The rows are grouped in 3 different ways at once. Each group adds its own fixed numbers to the row, and there is some noise. The rows also spread widely along 12 directions, which tell nothing about the answers.
In the rows, 128 means zero.
Some rows, each with its group in each grouping after it:
[144 133 172 113  80  96 139 163 111  84 126  80 127  98  68 136 130  93
 134 135 136 115 146 143 173 149  68 148 107 162 112 131 158 139 113 105
 104 170  98 117 125] -> k120 k364 k549
[146 105 184 116 156 173 142  99 116 152 125 104 117 115  85 117 139  81
 141 125 136 137 169 143 111 153 111  83 143 151 135 154 138 114 150 118
 146 117 135 180 147] -> k141 k305 k22
[ 93 151 116  82 133 104 203  33 100 138 143 103 150 115 174  75 137 111
 168 120 109 113 148 105  87 117 139 106 177 107 133  92 122 108 143 135
 143 147 154 187 109] -> k167 k512 k22
[122 108  83 128 188 149 161 139 114 167 145 167 152 172 133 106 126 114
 133 169 132 124 101  81  66 132 151 125 178 107 151 114 149 114 134 109
 103  71 148 111  86] -> k120 k512 k388
[117 165 183  99 147 116 124 141  97 141 113 142 121 155  71 114 121 154
 151 191 172 126 131 132 116 148  79 158 124 115  92 147 144 161 118 154
  62 149 136 144  60] -> k141 k305 k499
[136 165 140 140  35 109  77 102 107 131 113  65 122 119 145 139 119 194
 137 128 142 126 153 164 213 137  96 132  79 118  86 142  95 163 120 118
 143 179 133 126 121] -> k167 k364 k499
[125 109  96 119  97 110  98 159 126 102 101  95 127 150  95 140 129 125
 130 145 141 109 106 120 168 133  80 154 109 149  84 104 131 147 148  74
 113 120 118  88  79] -> k120 k512 k388
[169 135 163 125 182 125 207 150 146 101 170 140  85 108  43 147 178  74
 158 118 159  85 167 150 111 154 118 140 123 158 190 126 140 124  97 167
 106 114 115 208 133] -> k167 k364 k549
[112 122 127  89 161 125 167 141  90 132  76 107  95 153 104 111 141 121
 117 150 129  86 148 108 124 124  91 144  90 144  99  91 111 166 159 111
 104  95 127 191  40] -> k167 k364 k388
[170 160 132 167  91 130  67 139 151 133 158 124 122 163  95 152 146 158
 136 125 169 164 115 134 196 165 129 149 107 151 146 123 127 120 107  86
 163 132 147  94 166] -> k141 k512 k499
[121 166 171 136  97  92 176 132  97 132 141 121 150 102 116 143 168 117
 115 131 126 107 151  88 182 151  99 123 107 116 129 125 154 141 101 141
 122 147 138 122 136] -> k141 k305 k549
[ 82 168 150 111 211 155 113 117  82 181  62 145  89 147 104  81 166 133
 109 149 152 143 111  50  98 140 132 155 112 104 134  50 155 121 171 123
 119  70 157 135  97] -> k167 k364 k499
[122 107 163 132 130 187  34 127 126 147  72 121  90 144  90 130 135 133
 118 143 156 147 117 122 162 151  89 126 106 119  66 150 116 133 169  99
 142 118 148 119 117] -> k167 k305 k22
[157 155 159 140  72 108 147  94 132 119 164 109 132 115 154 163 144 140
 130 108 133 121 162 150 205 152 113 105  91 132 115 170  94 155 111 118
 158 168 137 166 155] -> k141 k512 k549
[182  79  95 113 105 100 163 204 125  81 138  97 137 166  70 133 132  75
 128 134 107 116 139 120 138 131 104 152 141 197 155  91 150 120 102  49
 142 102 111 129  98] -> k167 k512 k22
[114 167 221  86 126  90 154 114 131  86 132 131 110  99  64 138 158  74
 143 146 157  98 125 119 159 160  65 160  99 134  65 151 132 135 115 151
  85 189 124 154 120] -> k167 k512 k388
[200  94 111 140 123 142  64 220 122 121 124 149 116 205  92 138  99 136
  91 161 148 188 105 126 157 152 132 165 113 192 144 127 133 140 116  29
 134  99 118  99 115] -> k141 k512 k549
[124 170 111 109 173 138 126  75  83 189 120 120 114 152 176  89 114 181
 126 140 134 167 149 119  81 123 188 121 151 115 157  99 102 137 143 128
 134 112 159 181 111] -> k167 k512 k22
[151  95  40 107 123 101 148 125 151  79 130 120 122 107 164 130 125 136
 145 113 112  99 124 147 118 101 142 136 153 137 132  95 117 120 140 128
 114 124 105 136 106] -> k167 k512 k549
[108 151 166  90 147  99 225  82 105 118 153 147 152  67 145 116 146  85
 144 135 118  89 146 103  97 134 119 114 162  94 125 139 155 118 124 192
  81 162 124 160 126] -> k120 k305 k549
[141 131 132 124 163 162 116 110  77 201 113  77 145 136 123  95  91 164
 144 165 138 175 182 182  77 134 146  80 158 136 154 158 139 139 139 110
 117 102 130 148 118] -> k141 k512 k499
[150  97  98 125 139 156 109 118 119 146 134 141 148 136 167 104 111 119
 118 139 117 165 119 117 109 133 164 109 170 126 140 134 136 100 137  88
 143 113 133 110 148] -> k167 k512 k549
[174 137 183 120 115  99 220 146 115 109 168 112 129 126 104 166 159  60
 111 107 112  99 178 111 162 159 115 121 100 172 152 143 126 141 100 101
 159 125 129 196 146] -> k120 k512 k22
[103 172 139 123 146 116 136 127 113 150 142 192 126 189 117 122 149 154
 141 172 166 116  84  55 121 145 114 175 141  75 109 107 131 141 117 151
  97 125 175 125  66] -> k120 k305 k22
[139 134 118 127  73 107 170 103  74 162 119 103 150 147 217 126 110 169
  98 131  85 121 169 102 160 123 131 100  92 119 109 133  82 172 129  99
 163 130 146 185  94] -> k141 k364 k22
[ 76 148 163 107 181 147 130  73 148 133 117 169  98 134 102 115 175  97
 166 143 161 101  94  75 108 148  97 142 138  72  78 119 124 114 159 154
 121 120 171 150 101] -> k167 k512 k22
[118 123 105 165 146 132 184 151 110 170 150 127 171 135 117 132 173 105
 129 141 119 108 142  73 137 143 121  96 146 104 170 112 171 119 108 101
 143  66 151  93 126] -> k141 k512 k549

New rows. What belongs after each?
[128 164  88 151 157 120 171 100 100 179 155  87 140 104 144 126 142 159
 149 118 125 118 173 135  90 122 174  97 161 113 199 104 134 132 115 156
 131  89 141 140 143] -> k120 k512 k22
[123  93  88 122 198 154 175 101 123 156 114 125 130  84 166 126 131 122
 136 130 110 103 166 142  69 116 148  71 153 106 140 141 129 129 163 153
 109  73 117 161 118] -> k141 k512 k549
[119 176 186 107 161  98 127 136 122 103  92 166  96  56 137 137 151 101
  83 122 127 126 101  65 128 144 133 175  86 116  98  94 159 110 141 172
  85 144 106 108 172] -> k120 k364 k499
[123 152 114  94  90  40 167 133  87  97  99  87 151  46 184 135 108 143
 100 125  71 110 156 117 126 100 130 136 115 131  96 105 143 149 112 154
  83 162  85 108 136] -> k141 k512 k22
[153 132 160  90 206 126 162 152 127 113 113 180  85 137 117 142 142  93
 100 140 142 117 124 100  98 148 138 158 103 147 122 120 124 134 150 131
 101  96 120 184 108] -> k120 k512 k499
[135 148 109 138 116 123 100 102 117 152 159 142 165 106 152 104 101 177
 155 156 143 162 117 146  99 129 155 120 190  92 144 147 156 112 102 168
  85 167 129  78 148] -> k141 k305 k549
[147 147 138  76 130 113  86  64 133 101 124 154 105  97 175 102  87 158
 125 128 137 169 106 155 101 124 164 150 141 145  92 125 104 116 153 170
  83 201 108 156 148] -> k141 k305 k388
[122 159 136 127 111 102  84 117 163  83 129 114  98  99  78 147 148 126
 161 122 167 117  98 130 152 140  95 171 122 127  99 106 137 123 131 143
 107 159 123  88 141] -> k120 k512 k22
[122  85 119 120 125 190  30 108 118 151  83 106 118 152 115  79  94 131
 139 150 138 182 102 131 106 134 119 122 159 128  95 126 134 100 172  68
 146 122 137 101 119] -> k167 k364 k22
[172 166  82 184  97 138  89 149  99 186 153 116 125 192 155 145 119 221
 102 136 147 156 138 130 170 142 180 137 101 134 179 114  94 161 104  97
 152 103 154 124 125] -> k120 k364 k388
[136 139 152 162 137 167  33 139 154 130 103 153  83 107 112 155 140 136
 107 121 156 150  89 101 151 155 132 152  95 110 101 132 130 115 148 133
 130 118 132  79 178] -> k120 k364 k22
[139 152 140  98  56  57 153 149  71 116 130 107 174 129 169 128  91 148
  97 168  96 126 143 117 164 125 111 146 110 130  73 154 123 165  85 111
  87 189 114 113  96] -> k167 k512 k388
[142  99 147 107 163 166 166 135  53 197 113 153 163 168 183  98  92 108
  79 169  93 159 153  76  77 136 158  88 157 118 131 158 136 133 141  90
 133  87 147 165 100] -> k120 k305 k22
[148 112 166 132 117 146  93 127 145 106 100 100 107  75  96 136 146  89
 120 103 129 137 133 130 162 153 100 121  96 157 110 123 152 102 154 109
 147 129 103 112 186] -> k141 k364 k499
[179  90  69 120 131 112 157 152 147  92 144 131 110 118 152 148 100 143
 137 124 112  97 139 163  89 113 150 139 142 144 143 133 108 137 123 149
 101 119  96 166 105] -> k120 k364 k22
[150 148 111 107 129 101 139 114 141  93 142 134  96 130 119 117 132 150
 155 125 155 126 122 146 125 130 127 163 126 150 145  90 117 135 130 142
 104 153 118 169 110] -> k141 k364 k549
[104 141 136 105 135 142  88 113  55 183  87 128 159 112 171  75  86 165
 101 176 120 181 128 107  97 121 150 114 164  92 108 136 156 126 137 128
  88 148 131  89 117] -> k167 k305 k549
[104 120 138 107  47  89 125  87  97 114 119  64 198  45 146  93  99 113
 158 136  92 135 140 137 126 118  92 100 183 109  85 142 182 101 118 140
  99 202 105  53 159] -> k141 k305 k22
[141 121 111 115  97  73 112 197 120  70  79  91 115  65 103 155 114 138
 112 139 114  90 131 144 144 116  85 171  92 142  86 109 159 146 127 145
  61 140  69  73 105] -> k120 k364 k499
[174  85 148 102 136 145 136 125 151  93 119 129  94 141 119 146 135  74
 116 107 123 127 140 131 146 147 113 121 102 182 106 136 100 126 161  73
 170 112 124 197 132] -> k141 k512 k22
[150 157 139 120 150 113 153 112 122 145 168 143 131 141 122 122 117 144
 154 150 144 141 141 141  86 141 148 129 157 128 153 145 125 131  97 148
 105 140 139 163 124] -> k141 k512 k22
[150 163 174 101 149 103 173 117 149  78 159 176  83 123 100 129 172  86
 133 110 156 111 114  96 145 154 125 180 106 145 145  96 122 114 115 149
 122 158 134 192 140] -> k167 k364 k549
[121 131 171 151 195 180 124 129 139 153 124 140  97  76  68 133 167  93
 145 135 158 113 143 130 102 155 118 105 134 100 143 155 159 109 130 174
 102  99 127 129 163] -> k167 k364 k549
[168 106 109 133 106 119 135 159 107 121 138  52 161  85  70 113 118  99
 148 122 121 142 166 169 117 131 126 112 179 178 190 104 197  92 114 107
 117 124  92  76 166] -> k120 k305 k499
[132 128 113  93 107 121 100  70 113 117 104 121 124 102 186  94 118 128
 102 103 109 156 112 105 142 122 160 135 134 145 106  83 116  99 167 115
 138 163 125 128 156] -> k167 k305 k388
[170  86  65 124 119 101 192 182 123  98 147 168 144 135 189 147 115 121
  98 136  89  92 123  96 121 115 146 142 129 128 138 120 123 137 113 116
 109 104 108 139  92] -> k120 k364 k549
[122 166 178  60 163  83 149 113 102  93 104 153 101  75 129  90 119  99
 105 143 122 137 112  99  81 128 138 178 127 142 101  97 147 114 130 172
  54 184  97 153 134] -> k167 k364 k388
[174 138 139 141  85 156 144  75  90 179 141  94 135 138 216 130 112 153
  94  96 105 154 185 141 175 148 175  74  94 143 151 153  76 140 147  82
 207 126 147 203 164] -> k120 k364 k499
[179 110 146 126 132 163 128  98 140 121 130 104  85 122 120 155 146 105
 114  87 140 121 164 162 170 151 138 105  92 181 135 135  86 133 170 108
 164 120 126 205 154] -> k120 k305 k388
[153 103 164 120 187 158 152 155 126 135 113 106 107 100  68 143 149  66
 124 129 138 116 163 141 106 151 112 106 124 158 143 146 157 117 148 115
 120  79 110 149 144] -> k120 k512 k499
[ 96 160 194 118 140 146  75 125  86 159  89 147 125 106 131 106 116 128
  94 164 146 168 101  80 132 154 113 144 113  95  84 138 156 127 146 124
  95 149 131  88 140] -> k120 k364 k549
[189  90 130 113 174 159 121 164 112 143 132 165 125 131 133 126  78 143
 113 172 133 162 148 174  69 133 159 112 159 144 144 187 132 138 122 145
  74 122 101 158 117] -> k141 k305 k549
[150  79 172 140 138 203 103 128 132 156 129  96 123 145  62 133 136  81
 151 147 156 139 162 167 148 166  84  72 136 140 116 201 129 125 144  70
 159 103 143 150 129] -> k167 k512 k549
[178 103 164 120 114 133 105 161 134  94 108  93 100 110  86 162 124 103
 111 126 139 138 161 173 175 150  93 120  84 186 106 162 119 153 139  85
 129 134  97 152 140] -> k141 k512 k549
[148 107  41  96 172 106 163 135 136 107 130 131 108 184 116 108 129 142
 151 139 142 110 111 129  89 112 139 159 150 169 154  55 116 136 151 101
 107  88 126 168  52] -> k141 k512 k388
[163 164 117 126 103 111 102  96 130 123 159  84 113 133 111 132 113 168
 156 124 165 149 143 188 147 140 141 138 133 163 146 130 103 141 122 123
 119 168 124 145 139] -> k120 k512 k388
[111 171 174 109 100  74 208 130  61 140 119  90 153  98 133 117 149 108
  99 140  95  97 170  82 157 136 105 130  93 124 115 112 144 151  99 135
 108 152 125 149 116] -> k167 k364 k388
[137 163 153  80 139  77 150 138  77 117 117 112 125  90 124 103  82 140
 116 164 124 137 144 150  79 122 135 162 132 145 119 125 145 149 112 166
  39 177  87 142 105] -> k120 k364 k388
[162 122 175 126 184 158 160 143 108 161 152 165 143  99 127 120 106  90
 118 160 123 148 145 127  57 152 160 108 164 118 159 182 163 100 108 153
  93 118 113 138 164] -> k120 k364 k499
[114 132 168  97 101 113 136 112  95 129 125 140 162 119 137  94 125  88
 120 149 107 145 111  69 126 139 112 136 157 113  94 123 161 100 120 115
 124 165 142 102 136] -> k167 k305 k22
[207  56 106 118  88 138 155 172 119 103 132  82 121 158 113 154 102 115
 130 129 110 101 192 192 150 126 108 101 121 186 130 171  92 158 122  85
 150 112 112 203  85] -> k167 k305 k22
[168  72 116 138 112 180  34 140 176 110 136 160 112 153 100 145  94 149
 168 165 166 138 100 184 122 140 105 131 162 106  75 207 108 123 125 138
 104 150 131 105 109] -> k167 k305 k22
[153  92 115 172 107 172  84 144 137 157 146 115 157 131 101 118 117 118
 147 142 127 158 121 128 116 147 128 100 168 125 149 149 165  93 112  92
 146 109 133  66 169] -> k141 k364 k22
